The rows are grouped in 3 ways, from coarse to fine. Each group lies inside one group of the grouping before and may be the whole of it. The rows also spread widely along 14 directions, which tell nothing about the answers.
Some rows, each with its group in each grouping after it:
[-24 -35   1 -29   6  -9   4 -48  80  21 -13  -6  22   2 -11  -3  13  -6
  36   5 -43  -2   0  75 -28] => mef Giz K_219
[-36 -30  13  50 -43  18  18 -24 -16  36  -7 -41 -16 -50 -45  29 -10 -33
  26 -20  21  33  27  35  -4] => mef Giz K_735
[ -1 -15   1  -4 -56  21 -29  10 -32   9 -26 -28 -15  16 -11  11  26 -31
   0 -26  12  29  38 -33 -44] => Pemu Kov K_761
[ 14 -11   5  12  40  54  19 -27   4  -2   1 -60 -45 -21  20 -29  31 -36
 -27 -54 -11   5  14  25  -3] => mef dade K_368
[ -3 -42 -15  21  -3  13 -18 -58   9  19 -17 -47 -25 -19   3 -39  -8 -39
  30   3  16   8  24  13   5] => Pemu fomap K_120
[ 10  -5 -28   9 -47  -2  15  29   0  -3 -37  34  35  11 -40  -8 -20  -1
  -3  -2  -4  46  37 -55 -44] => mef Bima K_126
[ 13  14 -20 -10   3  23  46  27  42 -10  -4  25  42  12  25   0  22  -9
  12   7  26   5  -4 -24 -51] => mef Dev K_793
[-13   4   0  36   6  44  22   6  -9   0  -7 -32 -12  -7 -30   8  -4  -4
  -9 -11 -20  10   4  24 -31] => Pemu Kov K_958
[-28  16 -54   3 -33  -7  -4  43   7 -15  -3  14  30   6 -22   7 -13  26
  -2  -3   2  14  -4 -31 -24] => mef Giz K_294
[-15   1  11  22  -5  36  -7 -10 -29  22   8 -32 -18  -4 -28  52  21 -29
   5 -15  -8 -18  16  76  -9] => mef Bima K_282
[-25 -36 -37 -39  -9 -21 -74 -26  -6 -30 -33 -23 -16  19  24 -33  11  25
  -7 -18 -42  13  -7  -5  23] => Pemu Puse K_845
[ -6  25 -63  23 -24  34 -26  50 -23  -3  18 -23 -13   8  -9   1   5  -4
  -9 -19  28  -6  11 -33 -32] => mef Dev K_707
[-16  22 -34  28 -36 -10 -19  27 -33   4 -12 -19 -10  -4 -62  15 -19  -8
 -35   2   5   5  17 -14 -16] => mef dade K_360
[ -3 -22 -47  41 -11  23 -38  13 -63 -18   1 -31 -12   2  28 -21 -26  17
   7 -16  23  44   5 -22  25] => mef dade K_418
[-27  25 -43  -8 -25  33   2  29  22  24 -21 -11  13  -7 -10  14  32 -19
   7  -4  28 -15 -16   7 -18] => mef Dev K_793
[-43  10  -5  -2   8  22  25   9  -9 -46   7 -32 -17 -26  18  15  36  15
 -23 -38 -13  -4 -25   3  11] => Pemu Kov K_761
[ -3 -23 -12  46 -34 -13   6   6  17  38  14 -15 -33 -29 -11 -25 -15 -33
  -5  45  39  61   7 -12 -60] => mef Giz K_219
[-21 -11 -18  59 -13  18  10   6  11  40  62  -6 -40 -22 -61  22 -17 -11
  15  28 -32  -2  20  73 -53] => mef dade K_368
[ 19   2 -21  33 -32   4   3  -6 -41 -13  23 -15 -27  -3 -55   7 -19 -29
 -16 -28  -7 -17  69 -27 -30] => mef Giz K_219
[-10   1 -18   0  30  33  29  -2  43 -23  16 -21  27  16  10   5  12  18
  26 -11 -22 -20  -3  32 -33] => mef dade K_360
[-13  -2 -14  25  33  39 -17  -5  13  11  16 -35  20  17   6  11 -10  -6
  30 -15  14  -4  -1  48 -26] => Pemu fomap K_120
[ -8 -34  -1  20 -27  11  18 -18 -26  -4  -6  28  -5 -18  -8   8  -5 -10
  26   0 -19  26  22  13   6] => Pemu Kov K_761
[-31 -31 -29  16 -23 -13 -23  -6   9   2  33  10 -28 -16 -29  -2 -11   7
  11  -2 -38  12  16  19 -26] => Pemu Puse K_845
[  0 -10  -3 -20  17   3 -19 -20 -10   3 -34  32  18   6   1   5   7 -19
 -13 -30 -25  10   1  39  29] => Pemu fomap K_120
[ -8 -22 -13  18   1   8   6 -22  14 -16   9 -45  -8 -10  -5 -18  -8  -2
   4 -35  -7  16  26  -9 -22] => mef Giz K_735
[ 22 -15 -27   4  38  34  27  -1  18 -42  51  -5  -9  -1  70 -30  25  -4
  10 -34   9   0  14 -21 -23] => mef Bima K_282
[-20   0  -3  -6 -21  37 -11   4 -35  -7 -13 -35  -2   8  25  43  45  -6
  18 -10  20 -12  -8  29   9] => mef dade K_360
[  3  -3   0  41  20  35  29  19  -6 -25  -7 -37  28  10  15   6 -16  21
   7  -2  20  44  -6  -9 -38] => mef Dev K_707
[-24   9 -12   0  44  -1  13  -5  37 -25   4 -17  19  -7  -4  -4  -9   5
 -15 -29  -9  -5 -11  17 -15] => Pemu Puse K_845
[-10  -4 -29  41 -18  43  20  11 -47 -22  13 -16 -25 -28 -13   5   1  -2
  -3 -41  -4   6  27 -14  11] => mef Bima K_126
[  8  13 -26   9   4  11 -44  -3  24  44 -63 -39  11  30 -60 -34 -28 -33
 -28   9  -1  17  13   6 -48] => Pemu fomap K_120
[ -9 -11   1   5 -19  -2  25  -7  19  16 -36   1  25 -15   1   1   1 -23
  11  12  32  37  -2   1 -16] => mef Giz K_219
[ -6 -13 -16   8  -3 -18  23  -4  16  -1  11  19  16 -31   5  -6  -9 -25
   1 -31  23  27  21  -9   3] => mef dade K_368

New rows. What belongs after each?
[-44  24  -6   4 -17 -22 -19   8   2  -6 -49 -77  18   1 -11  14  -4  -5
 -22  23  56  10 -30 -11 -16] => Pemu Kov K_958
[ -1  19 -25  34   2  20  28  17 -14 -11 -13 -18 -11 -23 -44 -12 -14 -13
 -42 -28  -4  12  17 -22  -9] => mef dade K_360
[ -9 -26 -20  14 -17  22  14  -8  20  12 -39  -2 -17 -16 -18 -39  -2 -10
   3  20 -17  38   0 -12 -28] => Pemu Puse K_845
[-30 -32 -10  13   8 -14 -28 -49  43  11  24 -53 -24  -1 -32 -12 -16  -7
  22   6 -40 -12  19  61 -36] => Pemu Kov K_761
[ -6  22 -29 -22 -21  31 -10  36   0  24 -24  24   4  -2   1  19  46 -33
 -18 -28  17   0  -8   9  -9] => mef Dev K_707
[ -1  14  15  -1 -32  11   1  12  10  22  -9 -33 -17  10 -23  21  34 -51
 -18   4  26   1  21  -7 -77] => Pemu Kov K_761
[ -5 -38  -6  -6 -31 -43  11 -23   9 -17   3  25 -38 -36  20 -30  16 -26
 -15  21   7  31  10 -39 -11] => Pemu Puse K_845
[ -9  -2  -8   1 -44  21  22  13  20  37 -33   7 -25 -20 -63  -1  25 -30
 -26  -2 -36  22  18  11 -43] => mef dade K_368
[ 11 -29   6  16  20  14  32 -30  13 -31  47 -15  -7  -3  24   3  10  -6
  23 -24 -12  -6  35  17 -30] => mef Bima K_126
[-12   0 -60  57   1  83  43  19  10  15  43 -24 -39 -57  -9 -31   5 -26
  16 -54  20  -1  21 -14 -12] => mef Dev K_793
[  3 -10 -16  39   9  62  13  -8   5  19  13 -39 -51 -20 -18 -25  10 -38
  -2 -20  -4   1  24   9 -43] => Pemu Puse K_845
[  9   2  -2  15  19  15  27  10 -25 -22  44  48   7 -15  18  29   5 -27
   0 -49  17  -2  27   1  -3] => Pemu Puse K_845
[-17   7 -18   3 -18  -9  38  19  25 -19  31  14 -11 -18  -1  11  27   2
  -9  25  -3  -7  -9  -5 -36] => mef dade K_360
[-36   5   9  40 -39  14  20  42 -18   6  40   2 -40 -12 -58  50  14  11
 -22  28 -44  19  -4  34 -71] => Pemu Kov K_761
[  7 -27 -25  27 -42  29   9   3  15  32  -6  15 -17   3 -19 -23  -4 -21
  34  46  -4  27  21  -5 -63] => Pemu Kov K_958
[ 29  -8   9   4 -35  20  26  13   7  11 -15  16   3  21  10   0  23 -37
  12  37  28  25  23 -33 -79] => Pemu Kov K_958
[ -6 -14 -19 -19  -4 -33 -24 -16  -7 -16 -32  10  17  15  34  -6   3   9
   0  40   6  16 -24  15  26] => mef dade K_360
[-27  25 -18  27   0  -1   2  41   5 -13  26 -27   1  -1  -9  16  -7   4
 -23   1  26  12 -13 -10 -50] => Pemu Kov K_958
[-36 -22 -10   7 -19 -23  -2   6  43  29 -16 -12 -30 -25 -14 -20  10   6
 -26  52 -26  58 -39  34 -35] => mef dade K_368
[  4   4 -13  -4 -30  -7   9  21 -17 -13  -3  18  -1  -7 -32  12   9 -16
 -34 -45 -16  17  38 -30 -20] => mef dade K_368
[ 16 -52  12 -39 -12  -3 -17 -34  25 -18 -51 -35  18  23  20 -36  18  -5
   1 -56 -28  57  41 -33 -29] => mef dade K_368
[ 10 -10 -56  21   9   7 -39 -12  21  34   8 -13 -19  -1  -9 -41 -21 -30
   5   7  10   1  15  21 -17] => mef Dev K_707
[-33   3  -2 -22 -20 -22 -23   0  19  14 -35 -10  12  -5 -20  18  14 -25
 -14 -10  16  11  -5   9 -18] => Pemu Puse K_845
[ 27 -40 -10 -16  36  30  -4 -39  23  -7  -4 -12  14  16  65 -35  15 -21
  32 -41   3  16  20  17   3] => mef dade K_418
[-12  -7  -5  -4 -10   1  14  -6  10 -16 -56 -25   9 -11  -5 -29   1  -8
 -21 -11   3  41  -1 -37 -12] => Pemu Kov K_761
[ -8 -15 -16  -5 -31  37  11 -20 -22 -12 -23 -17   1   4  -5  17  24  -4
  35  -9 -17 -23  23  16  13] => mef dade K_368
[ -1   6 -30  31   2  -2  28 -27  -2 -20   8  -5  -7 -12 -23  -8 -24 -17
  18  45  15 -44  16  -2 -10] => Pemu Puse K_845
[-38   7 -21  32  -9   8  21  29   3  -6   9  -9 -10 -31 -31  15  -2  17
 -21  -2 -14  25 -20  16 -16] => mef Dev K_707
[-14   0 -29  -7 -18  29 -14  -9   7  12 -39 -34  11   7 -50   1   2 -13
   4 -43 -29 -13  32  16  -7] => mef dade K_368
[ 10   7 -54   1 -25   4 -13   8 -57 -36 -24  17  16   7   0  -7 -13  -1
  -5 -27  10  -9  27 -44  44] => mef dade K_418
[  7 -30  -6 -27  17  -3   3 -36  57 -32  21 -55  -9   4  65 -32  41 -16
  17 -23  20  -3  13 -21 -41] => mef Dev K_707
[-14 -12 -19  19 -21 -24  34  19 -18 -54  24  26  35  -9  -4  19 -26  36
  10 -14  -8  30  21 -37  -7] => mef dade K_368
[-15   7 -10  27 -17  17  15  46 -54 -30  15  16  31  -7  15  49  -1  13
   2 -38  33  38   6 -19   1] => mef Bima K_282
[  7  -5  -1  33 -16  49  89  -2  15 -16  36   4 -24 -26   4  15  37 -15
  33  38   2 -25  10   5 -51] => mef Dev K_707
[  5  12 -15  14   6 -13  52  30  32 -16  35  47  29 -13   0   9  -4  -8
  -9   2  14  18   9 -17 -47] => mef Bima K_282
[-24  42  -3 -12  12 -24 -11  -1   1  -1 -39 -45  14 -12  12  12  14 -45
 -43  -7  73 -12 -25  -2  13] => Pemu Kov K_761
[ 12 -45  51 -17  21 -17   5 -71   0  29 -38  28  -7 -18  49   2  25 -61
   8  23  10  34 -10  79  35] => Pemu Kov K_761
[ 13   2 -21   1 -19  33   3  13  15   5 -12 -26  19  22 -17  -2  11 -22
  13 -29  14   2  40 -27 -57] => mef dade K_360
[  1 -14 -14 -22 -26 -30  -8   3  33 -27   2  -3  15  24 -31  -5   3   8
 -14 -24 -40  12  44 -33 -66] => mef Bima K_126
[-32  12 -54 -12 -34  -8 -13  -6  11 -28  34 -39  11  -4 -24  23  12  -8
  30 -46  17 -71  44 -19  -6] => mef dade K_360
[ -4  19  -6   9  -3  24  34  14   0  -4 -56  -6  25 -10 -20  -6  -3 -20
 -23 -16  18  22  -1 -24 -12] => Pemu Kov K_958
[-15  -4  27  13  -1 -21  33 -22   9 -13 -20 -16  16 -16 -24  17 -10 -19
  -9   1   6  18  11   8 -21] => Pemu Kov K_761
[ -3 -11   1   3 -29 -11   6 -13  10  11 -16  -2  -5  -3 -20   0   5 -31
   4  24   6  12  18  -2 -37] => Pemu Kov K_761
[-18  24   2  18  26  13  28  -2 -54 -49  15  10  16 -10  11  54   5   9
  -8 -12   5 -33 -16  34  44] => Pemu fomap K_120
[ -6 -36 -22  22  -4  -8 -14 -32  13   2   4 -24  -8  -4   1 -24 -19  -3
  24  15  -5  17  18  20 -12] => mef Bima K_126
[ -6 -40 -28  13   5 -22 -14 -46  -9 -29  18  -5 -38 -19  29 -39  -7   2
   6  26 -15   2  -1   3  27] => Pemu fomap K_120
[ 19  -8   3   9 -22  31  28  -4  -9   6 -38  -8  -9   0 -18  -6  19 -29
 -10   2  -6  21  24 -12 -30] => mef dade K_360
[  9 -16 -18  10 -25 -15 -17  26 -19 -17  10  11 -18  -2 -17 -12  -5   3
 -46 -37 -26  55  29 -44 -35] => mef Dev K_793
[ -8  16 -72 -28 -38  18 -37  51  27 -16  12   1  19  53 -11   0  22  30
  11  -1 -25 -23   9 -34 -69] => mef Dev K_793
[  6 -11  -9 -10 -12 -30 -23 -21  -6 -16   8   4 -23  12  -8  -7   5 -19
 -19  10 -23  -6  24   0 -23] => Pemu Kov K_761
[  9  23  15  19   7  14  19  -1 -15   5 -29 -35  -1  10  -3  19   8 -27
 -24  36  31   3 -13  21 -25] => mef Giz K_294
[-24   0 -44  33  19  37 -38  24 -17 -28   4 -64 -13  28  25 -19 -14  45
   3  24   2  15 -35  -1 -27] => Pemu Puse K_845
[-16 -15 -19  12 -29  20   7   7  -6 -27  -7 -45   5  -8   5  -6   5   8
   7 -48  15  31  23 -49 -22] => mef Giz K_735
[-19 -15 -48  47  19  43  10  -5  31   7  22 -45 -49 -31  -1 -63 -13  -4
   2   6 -10  19  -9   4 -28] => Pemu Kov K_761
[-16  29   1  -4   5 -29 -10  -7 -22  -5  -5   3  -2 -12 -15  37  11 -36
 -40   0  24 -29  -9  29  20] => Pemu fomap K_120
[-22  -9 -26  14 -24   1  -5  -7  -2   6  10 -14 -10 -12   1  15   9  -5
  21  31  16  -8  -7  25  -5] => mef Dev K_793
